All groups share one centre, and each spreads out both ways along 10 directions, with some noise.
Some rows, each with its group after it:
[ 21.4  17.4  14.7   2.8  18.3 -32.7   4.0 -19.6 -15.2   7.9 -12.5  -4.7
   0.7 -23.7]  (0)
[  0.2  19.9 -10.4  13.3   6.8   3.2  -2.5   3.7 -10.3   0.2   2.0 -17.4
 -23.0   5.6]  (0)
[ -0.5  22.5 -10.1   8.9  19.8   5.8 -10.2   3.8 -16.0 -11.5  13.0  -2.7
 -18.3  -1.7]  (1)
[  3.9 -16.7  13.2   3.1 -23.6   2.1 -18.2  -8.6   4.5  41.3  20.6   9.8
  29.4  -5.1]  (1)
[ 32.5  -0.5 -18.9 -12.9  11.0   8.6  19.3  -8.8   1.0   8.0  -9.4   1.4
 -24.3  -7.6]  (0)
[ 31.1   7.6   3.1 -22.6 -14.8  20.1 -27.9 -12.3  -0.2   3.1  -1.3  13.1
  34.3  13.0]  (2)
[-18.0  -6.6  -4.8   5.4  34.1   1.5  -9.2  -5.8  19.0  -3.1  -9.2   7.9
  21.9  -6.8]  (0)
[-17.2   0.0 -11.4  -3.2  23.6  14.2 -21.5 -17.2 -25.4  -5.6  -4.6   4.1
  41.2  14.0]  (3)
[-16.3  -6.3 -29.2  -4.7   5.0  25.4 -11.7  -4.2  10.4 -14.9  22.4  33.3
  -0.4  -9.1]  (1)
[ -7.2 -10.2   4.6  -6.6  -6.0  18.2  13.9  -7.2 -26.8   1.7 -18.4   7.9
   1.7 -46.2]  (0)
[-56.7   5.7  20.7  -9.4   9.9   1.9  -1.7  17.1  28.4  -5.9  21.8  -9.5
  -5.8   4.6]  (0)
[ -3.6  -4.4   1.6  -8.0  18.0   1.0   6.4  25.7  -8.0  -2.9  11.8  -1.1
 -20.2  18.0]  (1)
[-11.2  18.0   8.7 -26.1 -35.2 -15.0  -5.6   6.5   0.1 -32.3  -4.0  26.9
 -10.8   2.9]  (2)
[ -5.7 -16.2 -29.1   7.7  18.6  16.2   1.1 -16.0  31.3  16.2 -22.5  -5.2
  17.4  15.7]  (0)
[ 14.8  -5.2   1.2 -14.2  29.5   4.7   8.8   4.7 -12.7  -2.4  16.0   2.9
  -6.7   2.7]  (1)
[-24.8 -11.4   9.3 -19.5  -7.0   8.5  -5.5  -4.0   5.3 -40.9  11.8  30.3
  28.3 -13.7]  (2)
[  1.4  17.3  13.0 -10.9  -4.3  12.6  -5.4 -11.6   6.2 -11.4  -1.4  -0.9
   5.7 -30.9]  (3)
[-45.0  20.2  21.1 -24.4 -14.0  -1.6 -15.0 -10.0   7.5   6.7  12.5   7.3
   8.0 -11.9]  (1)
[ -1.7   1.9   6.0   8.8   0.0 -16.1 -17.3  -9.5 -11.9  21.9  45.9   9.3
   7.2   0.5]  (3)
[  5.3 -18.8  19.2   1.9  46.0 -28.7  22.9 -27.6   1.8   3.0  21.4  -5.3
  22.7 -24.8]  (2)
[ -7.9 -25.1  16.6 -23.6   2.2   4.1   4.8 -11.6 -11.8  27.9  29.5  16.5
  22.6 -13.4]  (3)
[-16.9  11.0  27.0 -17.8  24.9 -26.8  12.6  10.3 -13.1  13.9  20.8 -12.7
 -18.4   7.4]  (1)
[ -1.6  15.8  -0.3 -16.2  -5.1  30.4  -8.3  14.5   4.2  10.7  30.9  -4.7
 -27.3   4.4]  (2)
[ 16.5   0.2 -14.7  13.3   8.5   0.0  -3.2   9.4  -8.6  -0.6  25.7  10.5
 -21.7  -0.5]  (1)
[ -5.4 -22.2  10.9 -13.9  11.1  -7.2  17.0   4.6  -9.1  16.1   0.8   3.7
   2.6  -0.3]  (3)
[  0.6  15.7   3.4  20.3  -7.1 -13.4 -20.0  11.9 -20.7  18.5   1.6  -3.8
  -9.4   6.2]  (2)
[-11.7  -1.5  22.8  -4.6  23.9  -7.2  -5.1  17.0 -12.5  -3.5  25.7   8.8
   1.5 -13.4]  (2)
[ 28.2  -6.0   4.2  -1.2  14.4  10.0  -0.6  20.3 -14.3   3.6 -14.2 -11.3
   2.7  19.8]  (3)
[-11.3  -5.0  20.1 -18.0  -7.6   2.1  -3.3  13.9  -8.9  -2.0  -3.8  20.8
   4.7 -21.0]  (2)
[ 20.7 -35.9 -48.4  38.1 -19.1  -3.5   0.9 -16.3   5.6  40.3  -3.0  37.5
  -8.3 -23.1]  (2)
[  4.7 -29.1  -7.3 -16.6   9.7  13.7  23.2   1.7  -6.3   4.6 -14.6  19.7
  -3.2 -23.3]  (3)
[  9.9  18.0  13.1  17.3  14.4 -28.4 -10.4 -18.4  -3.0   0.2   3.4  -1.2
  10.5 -20.8]  (3)
[ -1.7  23.1  -6.4  15.2   6.5  -2.3 -26.1 -11.8   3.3 -17.8   6.1   0.4
  14.6   2.0]  (3)
[ 21.9  29.0  -4.8 -14.6 -22.0   1.8  -5.0 -19.7  18.0  -5.4  27.0   1.5
 -18.2   0.2]  (0)
[  4.0  12.1  -8.9  13.8  15.2   8.7  -6.6  -0.4   2.2  11.8  28.5   4.9
 -25.0 -27.9]  (0)
[ -0.4  10.1 -17.5   2.1 -43.5  13.9  -1.1 -12.8  -3.1   2.6   6.3 -13.8
 -11.4  20.3]  (0)
[  8.9  -6.1 -25.4  16.5   1.2   2.1  -0.3 -12.1   1.0   1.3  18.8  11.4
  -8.9  -5.6]  (1)
[  9.9   1.0   1.8  -9.8 -19.4   3.1  -2.1  -0.2  -0.2  15.8  21.2  -3.3
  -7.0  14.5]  (1)
[-17.8 -26.0  13.4 -29.4   4.1  16.0  28.9   3.1   4.1   3.7 -31.5  -4.8
  10.7 -10.1]  (3)
[ -8.0   6.8 -38.8  28.7   8.5 -29.2   6.6  -7.4   5.8 -23.8   5.2  17.9
 -32.0   0.7]  (1)
[ -9.0  14.5 -27.7  40.2 -12.6  -5.7 -16.1 -44.5  17.9  -1.9   4.3   9.7
   9.2 -39.9]  (3)
[ 20.1 -27.9 -30.9   6.4   2.6  26.5   8.1   9.2   2.1  -1.3  26.1  19.1
 -16.6   0.9]  (1)
[ 14.1   9.8  -9.0  -9.0  -8.7  16.5 -23.8 -10.0  -0.1  -2.9  25.9  25.5
   5.7  -9.2]  (1)
[ -3.3  22.1   7.1 -12.2 -12.6  25.2  -7.9  -8.0  -8.5   1.0 -20.3 -13.6
   2.9 -14.7]  (2)
[  5.4 -27.1   2.3  -6.7   6.8 -17.9  12.5   2.0   4.1   9.3  19.4  37.7
  -5.2 -26.3]  (2)
[ 16.8  -8.2   2.4   5.9 -29.6 -39.5   9.1 -14.4 -45.1  -6.1  -4.6  35.2
  -2.0 -31.5]  (0)
[ 18.2  14.9  -4.2  30.6  -9.5 -17.8 -11.6 -17.7   6.5  11.9  16.6  -1.1
  -5.0 -20.3]  (3)
[  4.5  28.6   6.9  -4.3   0.2  -2.7   4.1 -18.5  -2.8   2.6 -14.4 -16.3
  -9.9 -23.7]  (0)
[ 18.1  15.2   1.7 -14.9  25.0   9.5  -5.0  -0.7  -1.4 -10.8  19.4  11.4
  -9.0 -17.1]  (2)
[ -4.7   0.0 -27.3   7.4  -0.4  19.1  -7.0  14.8   3.4   5.1  13.2  11.1
 -25.3   8.9]  (2)
[  7.2 -26.4 -10.2   0.0 -16.3  24.6  17.2 -26.0   6.8  45.0  -9.3 -14.7
  11.1 -12.2]  (0)
[ -6.8  18.0 -14.8 -10.0  20.3   8.1 -18.0 -10.0 -30.7 -21.9  -8.3   8.8
  16.8  15.5]  (3)

New rows, each followed by its group:
[-39.6  19.4   0.4  34.0 -20.1  -8.9  -2.2  -7.2 -21.2  -0.3 -23.8 -23.6
  -8.7 -22.0]  (2)
[ 36.7   0.7 -19.9 -25.4   4.0  34.1  25.2  -6.5   9.4  13.8  11.1   6.0
 -45.5 -29.1]  (0)
[  4.9   2.0 -20.0  16.6 -29.9 -26.6   0.9 -35.0  10.0  -1.7   8.7   5.1
   5.4  11.7]  (2)
[ -9.5  -0.7 -16.6  -7.1   7.9  -1.6 -13.0   4.6   7.0 -25.8  -1.0  12.6
  13.1  38.1]  (3)
[ -4.2  -1.8   7.8   0.3  -0.1  -1.8   6.4  -4.3  12.2  -1.1 -18.8 -13.4
  11.0  -2.2]  (3)
[ 18.8  -5.2   5.6  10.4  -8.3 -30.7  -8.6 -19.2  -6.8  12.2  22.6  16.7
  16.1  -5.3]  (0)
[-13.1   7.6 -20.2  11.5 -34.6  10.5  -1.6  -9.5   3.5  19.7 -17.3 -21.0
  -9.4  22.3]  (2)
[ -0.4   3.4   1.4  22.2   9.0 -19.6  -6.6 -21.2   2.1  28.2   8.1   1.2
   5.8 -27.0]  (0)
[-36.0   2.5   2.6   4.0 -16.2   1.1  15.6  -9.3  -3.4  21.9   1.6 -21.6
 -16.1 -11.1]  (3)
[ 24.6   6.9   3.2  -7.5  -3.0  -3.0  -8.5 -25.1   7.1   9.0  38.6   0.4
  13.2   3.3]  (2)
[ -3.0   4.5  23.1   4.6  -7.5 -32.1  29.4   8.7  -9.7  16.5  -8.1 -26.9
 -32.7  -6.6]  (1)
[ -0.3  -5.5 -19.2   4.0  17.5 -20.2  -4.1  -2.4  36.9   5.3  18.6  18.5
  -5.5  21.1]  (0)
[-21.3 -13.3   3.8  -1.4 -10.2  22.6   4.7 -23.5  27.7  38.2   4.4 -16.9
  16.7 -18.0]  (0)
[ -9.7  19.5  -5.9  20.7  11.8  12.3  -4.2  12.5 -17.2  15.0   2.3  -9.1
 -37.5 -28.6]  (2)
[  3.3  -5.6 -14.6   2.2 -26.8   3.4 -20.9 -11.1  39.8   9.4  55.4   6.5
  12.7  45.3]  (0)
[-23.2   1.0  -9.3  16.9  22.9 -43.7  11.9   2.0   3.7 -18.8  -4.5  20.5
 -21.5 -14.1]  (1)
[ 32.1   6.1  -7.3   0.3  19.3  -2.9  12.6 -21.2 -18.8   9.1 -36.3 -10.3
   2.0 -17.0]  (0)
[-18.2  30.4 -13.0  24.7  24.4 -21.7   5.8 -20.6  -4.6 -32.6   0.2 -27.9
 -12.2   5.4]  (2)
[-42.8  -9.3 -19.3 -15.0   3.9  -7.6  10.7 -19.2 -22.0   2.7 -16.2   0.3
  14.6  33.2]  (3)
[ -5.4  27.6  13.8 -19.8   0.0  14.8  -7.3 -16.1  24.8  -5.0   6.7 -22.7
   9.8   2.8]  (0)
[  3.1  -1.8 -17.5  -4.1   6.0  54.5   8.1   2.2 -13.1   0.8  13.7 -21.3
 -15.4  -1.2]  (1)
[  2.4  -2.3 -24.8   7.1   1.2  25.6  -3.4 -20.6  -0.5  -6.4  -8.3  -2.5
  12.7  -5.0]  (1)
[ 14.2  17.3  -4.0  33.4   6.8  -0.4 -25.2  -6.2 -18.3   8.4  -5.0 -12.2
  11.7  -3.5]  (1)
[ -0.5  -2.1 -43.7   8.0  16.8  47.9   7.6 -45.8  -5.0 -11.9  -7.6 -13.7
  15.7 -16.4]  (1)
[ 11.0  -4.2   2.2  20.6  -5.4 -30.6 -18.4  14.7  -0.5   8.2   4.2  17.7
   3.0  11.5]  (1)
[-12.8  -5.7  -6.5  -9.9  20.7 -22.5  -0.6 -19.5 -56.3  26.2  13.1   6.8
  12.7  22.6]  (3)
[ 31.9  -4.5 -22.6  24.7 -11.0   7.0 -11.7 -14.0  21.7  -3.2   3.8  15.7
   6.1 -16.4]  (3)
[ -3.5  18.1 -22.9  13.7 -12.0   2.8  -1.2 -29.3  -1.0  -3.5  -6.8 -14.8
  -2.7   3.1]  (1)
[ 18.4  19.8   0.9 -13.9 -43.7 -15.6   4.4 -16.6 -22.7 -21.6   0.0   7.7
  -9.8   2.2]  (0)
[ -3.7  -4.6 -29.1  18.4  -6.1  -3.1  28.8  -0.4   5.9 -22.3 -22.2  -4.9
 -34.3  -6.9]  (1)
[-13.2   3.7  -7.0  27.0  10.3  -0.1   1.3  11.1 -44.9  -1.3 -20.9 -15.7
  -9.7  -5.5]  (0)
[ 24.2  -9.1 -29.2  22.1  43.1  35.5 -31.3 -14.4 -19.0   5.3  27.6  16.0
  31.1  -7.7]  (1)
[-28.9  -2.5  -9.9  30.6  -8.7 -37.2  -9.4  -4.0   8.8  14.1   5.3   6.3
  -0.8  13.4]  (1)
[-15.1  -6.8  -4.1 -40.2 -12.2   6.5   5.8 -10.9  17.4  -5.1  13.4  17.9
   6.5  19.4]  (1)
[-14.3  14.7  -5.0   3.7   6.8  12.8  -1.6 -18.3  -0.2 -13.6  -0.2 -20.8
   7.9  -0.8]  (2)
[-26.2   6.4   0.4 -23.4 -13.4 -23.4  17.5 -26.0  14.8   6.1  36.6  15.7
 -24.2 -14.9]  (1)
[-37.2  -4.1  -1.7  -9.1  17.2   8.2  15.3 -38.1  -1.2  20.3  20.9  -8.8
   7.2 -28.2]  (1)
[-36.4  -9.2 -12.0  32.4  16.1   2.8 -38.2  11.6   9.2 -14.7  30.1  20.1
  29.3  14.6]  (0)
[-10.8   0.4   7.8   2.2 -21.3   0.6  -8.4  -2.7  -3.4   1.0  31.1   4.1
   3.2  -1.4]  (0)
[-34.8   4.3  -5.7  -8.2  20.0  38.5  -9.4  17.0  -4.9 -15.1   4.7   7.7
  -5.3 -16.0]  (1)
[  1.4 -41.0 -27.0  45.2   1.6 -17.8  -7.0   3.6  11.5  15.7  -6.1  19.6
  20.7  15.8]  (1)
[  7.6  23.4 -13.6  18.2 -30.6  -7.0   4.6 -23.6  -8.3  17.3   2.2 -13.7
 -30.5 -16.8]  (3)
[ -9.4 -13.4  15.4 -11.7   8.1  -3.0   7.9 -29.3   0.2  26.6  13.0   3.2
  23.4 -30.4]  (1)
[ 16.3 -31.6 -30.0 -10.8 -33.0  -3.6  21.3  -4.7  29.3  27.3  29.9  15.8
 -25.6  35.8]  (0)
[ -2.1  11.0 -19.3  22.9  -7.4   2.3 -17.3 -29.0   8.7  -4.2   4.7   7.1
  14.4 -15.7]  (3)
[-14.1  -3.9 -10.0  36.4 -14.3  13.5  -4.0  -5.1 -16.9  49.8 -23.5 -28.2
  -1.8 -12.0]  (2)
[  5.6   6.8   7.7  -2.6  19.3 -30.5   5.7   7.7 -13.8 -12.4   3.2  14.2
 -14.4  -8.2]  (0)
[  5.1   8.2  31.0 -17.2  39.5  28.4  -9.9 -16.5  -5.8   1.0  32.0 -22.4
  38.1 -17.1]  (2)
[ -1.5  14.6  -5.8  27.6  11.7  16.0 -19.8 -10.8 -11.2   4.0   1.9 -12.6
  11.1 -19.0]  (3)
[  3.9  15.1  -4.2  14.3 -30.1 -30.9   6.0   6.0   3.9  -1.5   8.4   2.9
 -39.6   1.9]  (1)
[-36.7  16.1   7.7 -15.1  -3.1  -7.3   3.0 -25.6 -28.7  11.8  10.0  -5.9
   0.2 -15.6]  (3)
[ 14.1 -24.1  -8.7   9.9   8.8   6.5  12.4  -3.0  -3.3  36.6  16.0  -0.3
 -10.4 -11.6]  (0)
[  4.5  14.5 -31.4  12.2 -25.7 -26.4  -4.8 -20.7  14.8 -22.1 -14.8  13.2
  -7.8  21.2]  (1)
[  8.2  -3.3 -22.3 -12.8 -13.1  40.8  21.5  -9.2 -18.7  -2.3 -36.1  -9.0
 -12.9 -16.1]  (0)
[ 11.6  26.4   0.9 -16.6   3.5   0.7  17.9 -16.2 -27.1 -20.1 -52.5 -12.1
 -11.5 -28.4]  (0)
[ -1.2 -21.1  -6.4  20.6   5.0 -19.6  -6.4 -25.3  14.1  31.5  10.5  20.9
  23.1 -24.2]  (0)
[-37.6   2.8 -10.9 -16.2   4.2  -0.6  -5.5   4.4 -10.5 -11.0  16.0  10.2
  -2.2  30.4]  (3)
[-19.8  -7.4   7.3   1.3  -2.0   8.4  -2.1 -10.4   0.2 -12.0  31.9  14.4
  11.4 -31.1]  (2)
[-32.1 -14.0  -2.7 -27.0   1.8   1.9  15.4  -6.3 -34.1  19.6  13.1   7.7
  -6.3   7.8]  (3)
[-18.7  16.0   9.1  -1.9  16.9 -22.4   7.1   0.4  -5.5 -30.9  12.7   2.6
 -14.5  -9.1]  (2)
[ -2.3 -18.3  -6.5   4.7  18.9  11.3  16.4  21.9  -9.8  16.8  35.5  -5.7
 -32.2   6.9]  (1)
[-14.6   3.2   7.9  12.4   6.3 -29.5   1.8 -24.1  11.3  23.1 -14.9  -8.0
  12.9 -13.3]  (0)
[ 27.3  17.1 -10.5  18.3  -7.0 -11.1  -2.6  -9.5 -14.6  17.6  10.9 -25.9
 -15.0  24.9]  (0)
[-32.8  -0.9  28.0  10.8   8.2  -1.1  -3.2 -14.9 -14.8 -11.3  16.3 -10.7
  31.5 -33.2]  (2)
[ -2.2  -7.6   2.5  -4.8  -6.9 -10.7  -4.7   4.8   7.2   5.9  35.8   7.6
   1.2  24.3]  (2)
